The groups are shells around one centre, one inside the other: the same stretched ball of 4 dimensions in 7 sizes.
Known rows, each followed by its group:
[ 13   6  -3   5  -2  -3  -2 -23  -1 -18  16  -5  -9 -18   2  -3  12   7
  -7  -4] => J198
[-28 -43  24  19 -16 -13  14  66  16  -5  -8 -21 -16  18   3  41  43  -3
   3 -28] => J400
[ -5   9 -12 -21  32  -3 -21 -27 -32  14  -6  35  10  19 -13  -7 -36 -14
 -10   0] => J400
[-13 -27  17  21 -26  -8  15  43  23 -10   0 -33 -19   3  13  21  48   5
   3 -15] => J220
[ -7 -13  12  15 -29  -1  17  37  26   2  -5 -32 -10  -3  13   7  32   6
   9  -1] => J198
[ -3   7  -9 -20  33  -4 -18 -24 -32  10  -4  38  13  11 -19   0 -38 -12
 -10  -5] => J668
[ 14  28 -14 -13   1   9  -5 -32  -4  15  -2   5  10  -9   1 -30 -25   1
   1  21] => J668
[ 15  34 -17 -21  10  11  -8 -37 -11  23  -6  18  21 -10  -8 -32 -46  -2
   2  25] => J198
[-31 -52  28  27 -23 -16  15  72  21 -14  -5 -32 -26  20  10  47  63  -1
   1 -33] => J400
[-33 -36  11  -2  22 -16 -10  34 -21   4 -12  19  -7  40 -11  36   6 -18
 -10 -30] => J668
[-31 -36  19   9  -9 -10   9  60   9   9 -17 -12  -9  28   2  32  25  -8
   4 -19] => J198
[-13  -9   3  -2  -2  -3  -1  16   0  12 -10  -3  -3  17   3   3   4  -6
   0  -2] => J4
[ 18  18  -1   5 -24   9  14  -5  21   2   4 -21   4 -31   6 -17   2  13
  10  16] => J462
[  3  10  -8  -9   9   0  -8 -20 -10   7  -1   9   3   3  -1 -12 -13  -3
  -5   5] => J230
[-18 -34  20  24 -26 -10  15  50  24 -12   0 -35 -23   7  14  28  55   4
   2 -20] => J462
[-24 -41  21  22 -19 -13  12  55  18 -11  -3 -28 -23  16  10  35  53   0
   0 -26] => J220
[-10 -14   6   0   8  -7  -2  14  -8  -1  -2   9   0   6 -10  19   0  -5
  -3 -15] => J220
[  7  -1   3  12 -16  -2   6  -2  12 -13  10 -21 -12 -15   9  -1  26   9
  -1  -2] => J4
[-27 -36  15   8   6 -15  -1  39  -6  -5  -6   2 -12  25  -4  37  24 -10
  -6 -29] => J220
[-30 -37  13   6   9 -16  -5  35  -9  -3  -7   3 -15  34  -1  34  25 -12
  -9 -29] => J4
[  5  11  -9  -9  11   0 -10 -24 -12   4   2  11   2   1  -2 -11 -13  -3
  -6   4] => J230
[-30 -37  14   5  10 -16  -5  38 -10  -1  -9   5 -13  33  -4  35  21 -12
  -8 -29] => J4
[-47 -65  29  23 -11 -22   7  82  10  -7 -13 -23 -30  47  11  55  64 -11
  -4 -41] => J400
[-10 -26  19  25 -35  -5  21  50  32  -9  -1 -41 -18  -5  15  20  51   9
   8 -11] => J400
[-15 -26  14  17 -19  -8  10  37  17  -6  -2 -26 -18   9  12  19  41   2
   1 -14] => J230
[ 22  31 -18 -12  11   5 -12 -54 -13  -1  11  12   6 -18  -2 -29 -24   3
  -7  15] => J668
[ -7  -4   6   0  -9   2   9  26   8  15 -12  -4   7   0  -4   6  -5  -2
   9   1] => J668
[-19 -25  11  11 -12  -8   5  34   9   0  -7 -18 -16  20  10  17  33  -3
  -1 -13] => J4
[ -5 -16   7  14 -11  -8   2  10   7 -15   8 -19 -19   2  10  12  36   3
  -6 -13] => J462
[-12   0  -3 -13  12   0  -7   5 -12  21 -15  15   9  19  -6  -2 -21 -11
   0   3] => J462
[-20 -33  14  13  -3 -14   2  33   2 -12   0 -10 -18  16   3  31  35  -4
  -6 -26] => J230
[-26 -30   9  -1  18 -14 -10  23 -18   0  -7  14  -9  32  -7  29  10 -14
 -10 -26] => J220
[ 20  34 -17 -20  15   9 -10 -46 -16  13   2  22  19 -16 -11 -29 -44   0
  -1  19] => J230
[-16  -9   2 -11  17  -4  -7  13 -17  17 -14  21   9  21 -13  12 -21 -13
  -2  -8] => J462
[ 13  25 -14 -14   7   6  -8 -35  -9  12   0  10   9  -6  -1 -27 -25  -1
  -2  17] => J198

New rows, each followed by its group:
[  1   9  -2 -11   6   4   1   1  -6  16  -9  14  16  -5 -13  -2 -28  -3
   5   5] => J668
[  8   3   5  12 -27   3  15  12  23  -3   3 -27  -4 -21   9  -4  20  11
   8   6] => J220
[  0  13  -7 -17  15   3  -7 -10 -15  20 -10  22  17   4 -13  -9 -37  -7
   1   8] => J220
[-17 -18   3  -4  18 -11 -10   9 -18   2  -5  16  -4  23  -7  18   0 -11
  -9 -18] => J230
[-19 -15   2  -6  14  -8  -9  12 -14   9 -10  12  -3  28  -3  11  -1 -12
  -6 -11] => J4
[-33 -35  11   3   8 -14  -6  38  -8   7 -14   1 -14  43   3  27  22 -15
  -7 -22] => J668
[  4  19  -7 -14   1   8   1  -5  -2  25 -12  10  19  -4  -8 -17 -33  -3
   8  17] => J668
[-16 -35  21  27 -31 -10  18  53  28 -15   1 -39 -24   3  15  29  59   6
   4 -20] => J668
[ 20  12  -2   8 -12   1   5 -22   8 -17  18 -12  -5 -32   2  -8  11  12
  -2   2] => J198
[-32 -49  21  22 -13 -18   5  55  11 -13  -4 -26 -31  33  15  39  62  -5
  -6 -32] => J400
[ 39  57 -23 -21   1  20  -1 -60  -3  18   4  14  30 -44 -10 -49 -58   9
   8  39] => J400
[  2  12 -10 -17  25  -1 -15 -26 -25  10  -2  30  12   5 -15  -6 -34  -9
  -7   1] => J4
[-25 -39  16  12   5 -17  -1  36  -5 -13  -1  -2 -17  22  -3  39  32  -7
  -9 -33] => J198
[ 34  49 -19 -16  -3  17   0 -51   1  13   6   7  22 -39  -6 -43 -43  10
   7  33] => J462
[  9  27 -13 -19   8   9  -5 -24  -9  24  -9  16  20  -5  -8 -26 -42  -3
   4  21] => J198
[-21 -21   6  -3  17 -11  -9  17 -16   4  -8  15  -3  26  -8  22   1 -12
  -8 -19] => J230
[  6  10  -1   3 -21   6  10   4  18  11  -4 -21   0  -9  11 -17   7   6
   8  15] => J400
[-20 -37  21  21 -18 -12  13  52  16 -12  -1 -24 -18   9   5  35  45   1
   1 -25] => J198
[-29 -36  19  15 -19  -9  12  61  18   6 -14 -25 -15  25  11  27  39  -4
   5 -16] => J198
[  2   6  -7  -9  17  -3 -13 -24 -19   0   3  18   2   3  -7  -4 -14  -5
  -9  -3] => J230
[-34 -53  27  23 -15 -18  11  70  14 -12  -7 -24 -25  26   7  49  57  -5
  -1 -36] => J668
[  5  -5   6   9  -9  -3   6   6   7 -13   9  -9  -5 -17  -2  11  14   6
   0  -9] => J198
[-30 -23   7  -7  14  -9  -7  32 -13  19 -20  13   0  39  -5  19  -4 -17
  -2 -13] => J668
[ -4   1   1  -8   8   0   0   8  -8  13  -8  14  13   0 -14   6 -22  -5
   3  -1] => J668
[ 23  44 -22 -25  16  12 -12 -55 -18  20  -1  26  24 -18 -11 -39 -56  -1
   0  28] => J198
[ 10   4  -2   2   3  -3  -3 -20  -5 -14  13   1  -5 -15  -3   0   5   4
  -7  -6] => J220
[ 19  29  -7  -6 -18  14  10 -13  15  17  -3 -11  15 -27   2 -29 -20   9
  13  27] => J400
[-12 -26  10  14  -5 -13   0  18   2 -18   7 -13 -21  10   7  22  39   0
  -8 -22] => J462
[-16 -29  16  19 -19 -10  11  41  16 -10  -1 -25 -18   7   9  25  43   2
   1 -19] => J230
[  7  13  -8  -6   2   2  -5 -21  -4   4   2   2   1  -4   2 -15  -8   0
  -3   8] => J230
[-38 -46  15   7  11 -19  -7  44 -11  -2 -11   2 -20  47   2  39  32 -16
 -11 -33] => J668
[-15  -8   2  -8  11  -4  -5  14 -11  15 -13  14   6  18  -9   9 -14 -10
  -1  -6] => J230
[-21 -14   3  -6   6  -5  -5  21  -7  18 -17   5  -2  31   1   7  -1 -12
  -1  -4] => J400
[ -1  -6   0   0  12  -8  -8 -11 -13 -11   8  10  -6   1  -6  10   4  -3
 -10 -14] => J220
[ 35  49 -25 -24  23  10 -16 -76 -25   5  13  33  24 -34 -18 -37 -58   3
  -6  22] => J400
[ -5   9 -10 -22  33  -2 -19 -23 -32  17  -8  38  15  16 -18  -4 -42 -14
  -8   0] => J668
[ 14  16  -3   2 -18   7   8 -10  14   3   3 -16   2 -21   7 -18   2   9
   6  14] => J230
[ 33  51 -20 -19   1  17  -1 -52  -3  17   3  12  26 -38  -9 -43 -51   8
   7  34] => J198
[ -6 -15   6   9  -1  -9  -1   6  -1 -13   7  -7 -14   3   3  14  24   0
  -7 -16] => J230
[ 19  22 -14 -10  18   0 -14 -52 -20 -10  15  19   3 -17  -8 -16 -20   2
 -11   3] => J400
[-25 -34  20  18 -25  -7  16  61  24   4 -13 -31 -15  18  12  25  43  -1
   7 -14] => J668
[  9   0   5  17 -30   1  14   6  26 -12  10 -36 -15 -20  17  -6  36  13
   4   3] => J400
[-24 -20   2  -7  22 -11 -14  11 -22   8 -10  19  -5  36  -6  17  -2 -16
 -10 -17] => J198
[ 22  24  -5   2 -21  10  10 -17  18   2   6 -18   5 -32   6 -24  -2  13
   8  20] => J220
[ 47  58 -23 -15  -2  18   0 -70  -1   3  16   9  24 -57  -9 -48 -47  15
   5  35] => J400
[-13 -10   3  -8  15  -6  -6  11 -15   9  -8  19   6  13 -13  14 -15 -10
  -3 -11] => J220
[-16 -19   3   0  12 -11 -10   6 -13  -3  -2   6 -12  24   1  15  14  -9
 -11 -17] => J462
[-37 -43  20   8  -1 -13   5  64   1   8 -18  -4  -9  36  -2  40  24 -13
   1 -27] => J668
[ 32  29  -9   4 -15   8   5 -40  10 -14  20 -13   1 -44   4 -25   0  16
   1  15] => J668
